There are 4 ways to turn a row about zero (a turn may also mirror it). The second row of each pair is the first, turned, with some noise. The first 36 pairs use one turn. New pairs use 3 turns, one after the other, and a turn may come again.
Some pairs, each with its turns in order after it:
[-30 -30 -19   7 -27 -33  29  26]
[ 21  -8   2  18 -44  25  15  44]
(1)

[ -4  -2   1 -30  26 -10  17  -2]
[ -3 -14 -17 -11  17  20  20 -12]
(3)

[ 29 -15 -15  14  20   3  26  28]
[  8  16  -5 -42  11  31  -6   1]
(0)

[-22 -23  17  23 -35   4  23 -31]
[-19   3  19 -10  17  35  31 -33]
(2)

[ -7   8  22  19 -27  -4   0  -9]
[11 -4  3 -3 19 30 18 -5]
(2)

[-15  10   3 -10 -12  15 -12  20]
[ -1 -15  24  13  -8 -13  -9  -4]
(1)

[ 35   0  24 -24  25 -18   7   9]
[-15 -22 -28  -1 -24   2  -6  37]
(2)

[ 22 -31  26  15  18  17  32  -1]
[-36   3 -24  19 -31  24   9 -10]
(2)

[-25  -2 -12 -20 -23 -16 -14 -27]
[-23   6 -13  38 -15 -21   0 -14]
(0)

[-32 -31   7 -34  -2  27  18 -16]
[-14  12 -21  52 -20  -8 -21  -2]
(1)

[-25  -5 -24  32 -12 -11  20 -21]
[-10 -10 -31  19  19  13 -23 -28]
(0)

[  2 -28 -18 -22   0 -13  -5 -17]
[-19  -6 -10  14  -1  20  25  19]
(3)

[ 15 -32  -3 -13   7   6 -10 -21]
[-31  12  26  -3 -10   4 -12  -4]
(0)

[ -8 -25  -6 -29   9  29 -31  32]
[-12  42 -24  -3  12 -38  -5  17]
(2)

[ 17 -28  33  31  25  24 -14  11]
[ 22   0 -24 -12  -9 -31  21 -42]
(1)

[  4  13  21 -35  35  30  27 -22]
[  9  -7 -21  14  51  20   5 -39]
(3)

[-13  20  -7  23 -15 -17 -21  26]
[ 11   1 -19  11  32  -9  33  -5]
(0)

[ 12 -36 -27 -29 -24  13 -16 -22]
[-32 -35 -32  20  -5  22 -15  -8]
(1)

[-17  10  11   8  33 -27   0  28]
[ 23 -16  -6 -44   0 -12  14  -3]
(3)

[-29 -35 -35   7 -13  -1  -9 -27]
[-37  13  -9  37   3  21 -11 -28]
(0)

[-29  32  10  -6  32  -3  34   9]
[ 24  41  22  16  16 -17 -12  23]
(1)

[  1  22  -6  20  20 -26 -23 -28]
[ 33 -31  11   0  -3  16  -9  29]
(3)

[ 10  12   6   7  23  25  26 -29]
[-13 -28 -16  23 -10   3  -6 -32]
(2)

[ 24 -26  11 -28  28 -30  15  12]
[-36 -10  -7 -10 -34   0  -7  38]
(2)

[ 28   7 -16  20  17   1 -30  18]
[ -7 -35  21  -5   1 -30 -14  16]
(3)

[-32 -17  14 -11  30 -27  25   0]
[ 10  29 -18  19  -8 -22  10  40]
(1)

[ 34 -21 -16 -21  -8   6  16 -24]
[-35 -13 -16  35   0  22  -2  -4]
(3)

[-24 -26   9 -35 -36  -7  20  16]
[-25  43  -9  -6 -17  13  33 -18]
(3)

[-15  -4  28 -12 -32  30 -25  -7]
[  0  12 -24  -8  45  -2  30  -7]
(2)

[-33 -14  -6  34 -20  19  35  21]
[ 36   7 -18  27  26  38 -23  -7]
(0)

[ 31 -26  -7 -32   4   7 -26 -31]
[-36 -22 -41   6  24   4  -1 -15]
(1)

[-30 -34  20  35  22 -15  31   7]
[ 36  36 -25  -2 -39 -14  20  17]
(1)

[-16 -21 -34 -11  26   4  32  24]
[-23  25  11 -14 -28 -16 -37 -15]
(2)

[-16  -5  19  25  23 -17 -32 -22]
[-36 -31   7  13  25  -6   6  19]
(0)

[ -2  26   9 -34  22  -2 -34  26]
[  3 -19  41 -20  27  -7  31 -13]
(3)

[ 29   5   9  25  -6 -22   0   8]
[  4   6  -2 -26  33 -18  -5   0]
(0)

New pairs. What belongs after each?
[ 14  33 -31  -2 -29  -8   4 -13]
[ 23 -21   2   7 -23  -1 -15 -40]
(0) (3) (1)

[ 18 -22 -35 -19 -26  17  25  26]
[30 16 49 11 -2  7 -8 28]
(1) (3) (2)

[ 35 -19 -17   6  21  22 -23 -27]
[  6  -6 -13 -20  55 -23  -4  -2]
(3) (0) (3)

[-26 -19 -18  27  25  -6   6  -6]
[ 19 -26 -16  11 -23  10  22  18]
(2) (3) (2)

[ -6  15  26  -1 -18 -29 -35  -6]
[ 13 -16 -12  11   0  -5   7  50]
(3) (0) (2)

[  8 -35  12  29 -35  17  35 -32]
[  4 -10 -19 -38  52  30  -6  19]
(0) (2) (0)

[-12 -23   6   7  31  14  29  21]
[-21 -11  21  26  -5   5  36  11]
(0) (1) (2)

[-27  12   1  25 -31   9   5   5]
[ -7  29  20  22  -7 -16 -17  15]
(2) (0) (0)

[-17   6 -24  23  26  30 -10   2]
[  2 -29  -4  -8  -3   4  38 -27]
(2) (3) (1)

[-12 -20 -11  24  23  -4 -18   7]
[ 14  31 -16  -3  -9 -21  -2  15]
(1) (2) (0)

[ -3 -12 -35 -15  -2  33  25 -23]
[ -8 -29  10   6 -10  13 -47  18]
(1) (0) (0)

[ 1 28 11 11 15  0 23  7]
[ -9  13   9 -24 -22  19   2  -6]
(0) (2) (3)

[ -8 -10 -10 -17 -16 -16   6 -33]
[ -2 -16  -9  39   6  -9 -12 -13]
(3) (0) (3)

[-15 -22 -24  11 -30   4  35 -21]
[-19  11  46  17   6 -21   7  27]
(3) (1) (0)

[-11  -7  19  17 -21  27 -28  35]
[ 22  33  12  11  -2 -11  26 -35]
(0) (2) (2)

[-30  33   9  18 -33  16 -10  24]
[  1  46   5  14   1 -35   9  27]
(3) (1) (1)

[-24 -13  22 -13  31  22  26  23]
[ 25 -19 -27  28  -4 -20 -26 -21]
(3) (3) (1)

[-22 -20   6  22   1  29 -21  22]
[-11   2 -25  20   1 -23  17  35]
(2) (3) (2)

[-29 -36   5 -14  22  32 -19 -20]
[  9  45  16  25 -25  15  22  15]
(1) (1) (0)

[19 22  1 24 30 -5 27 26]
[-13 -21 -20  22  -8  40 -17  19]
(0) (3) (0)

[ 34  13 -32 -27 -18 -16 -25 -34]
[ -6   7  28 -42   2  -9  22 -47]
(2) (3) (2)

[  9  27  33 -10  -3 -33 -28  22]
[ -6 -25   7  27 -20 -32 -36  -8]
(1) (2) (1)

[-13  -1 -20 -28 -21 -29 -21 -18]
[ 12  11  38 -36  14 -11   0  -7]
(3) (0) (0)

[ 17   6  13 -31  -7 -16  32   6]
[  4 -22   1  20  26  10  33   5]
(0) (2) (1)

[  6   1 -10  22   8   5  20  33]
[ 16  11 -15  15 -17  -4   1  34]
(1) (3) (3)

[ 20  -5 -13 -26 -19  11 -19  22]
[-26  12  -7   4 -14 -29  23  -8]
(0) (2) (2)

[ 13  -9 -22 -28  -3  26  19  10]
[  4  10   5  15  19  40 -13 -16]
(3) (0) (0)

[-22  14 -14  24   5  25 -35  -4]
[  5   5  18  20  20 -38  20  17]
(0) (0) (3)

[ -2  15  -2  31  -7 -30 -25 -14]
[  1   7  -6  29  -8  36  23 -12]
(0) (0) (0)

[  7  28 -30 -17   9  15 -23  28]
[ 22 -17   5  -1 -12 -40 -29  15]
(3) (2) (1)

[-29 -12  16 -10  30  25  -5  20]
[-28 -15 -32  10   2 -30  13  -2]
(0) (3) (0)

[ -4 -35   0   1  12  16 -30 -19]
[ -3  27  15 -18 -31 -14  15 -19]
(2) (3) (0)

[-22  24  35 -21 -34   8  -4 -21]
[-30 -28 -22 -19 -13   7  27  28]
(0) (0) (0)

[  3 -27  -4 -15  29   1   3  32]
[ 38 -12   6   3  21  26  15  -1]
(0) (3) (3)

[ 32 -21  25  13   8  -3 -32 -12]
[ 26  16  28 -12  27 -22  14 -20]
(1) (0) (2)

[ -6 -20  22 -24 -23   6  12  23]
[ 15   0   6 -26 -12   0  25 -32]
(2) (0) (2)

[-31 -15   6   3  -8  29 -30 -19]
[ 19  14   3  22  -8 -39  10  26]
(2) (2) (3)

[ 23  23  -7 -23  26  33 -23   7]
[  6  -8  15 -11  25  31   1  45]
(3) (1) (1)

[ -8  15 -32  34  -5 -17  30 -23]
[ 38 -11  14   4 -27 -26  30  -2]
(2) (0) (3)

[-13 -33 -10 -18 -23 -33  -8  11]
[  7   1 -39  23 -13 -22  25  -9]
(1) (3) (0)

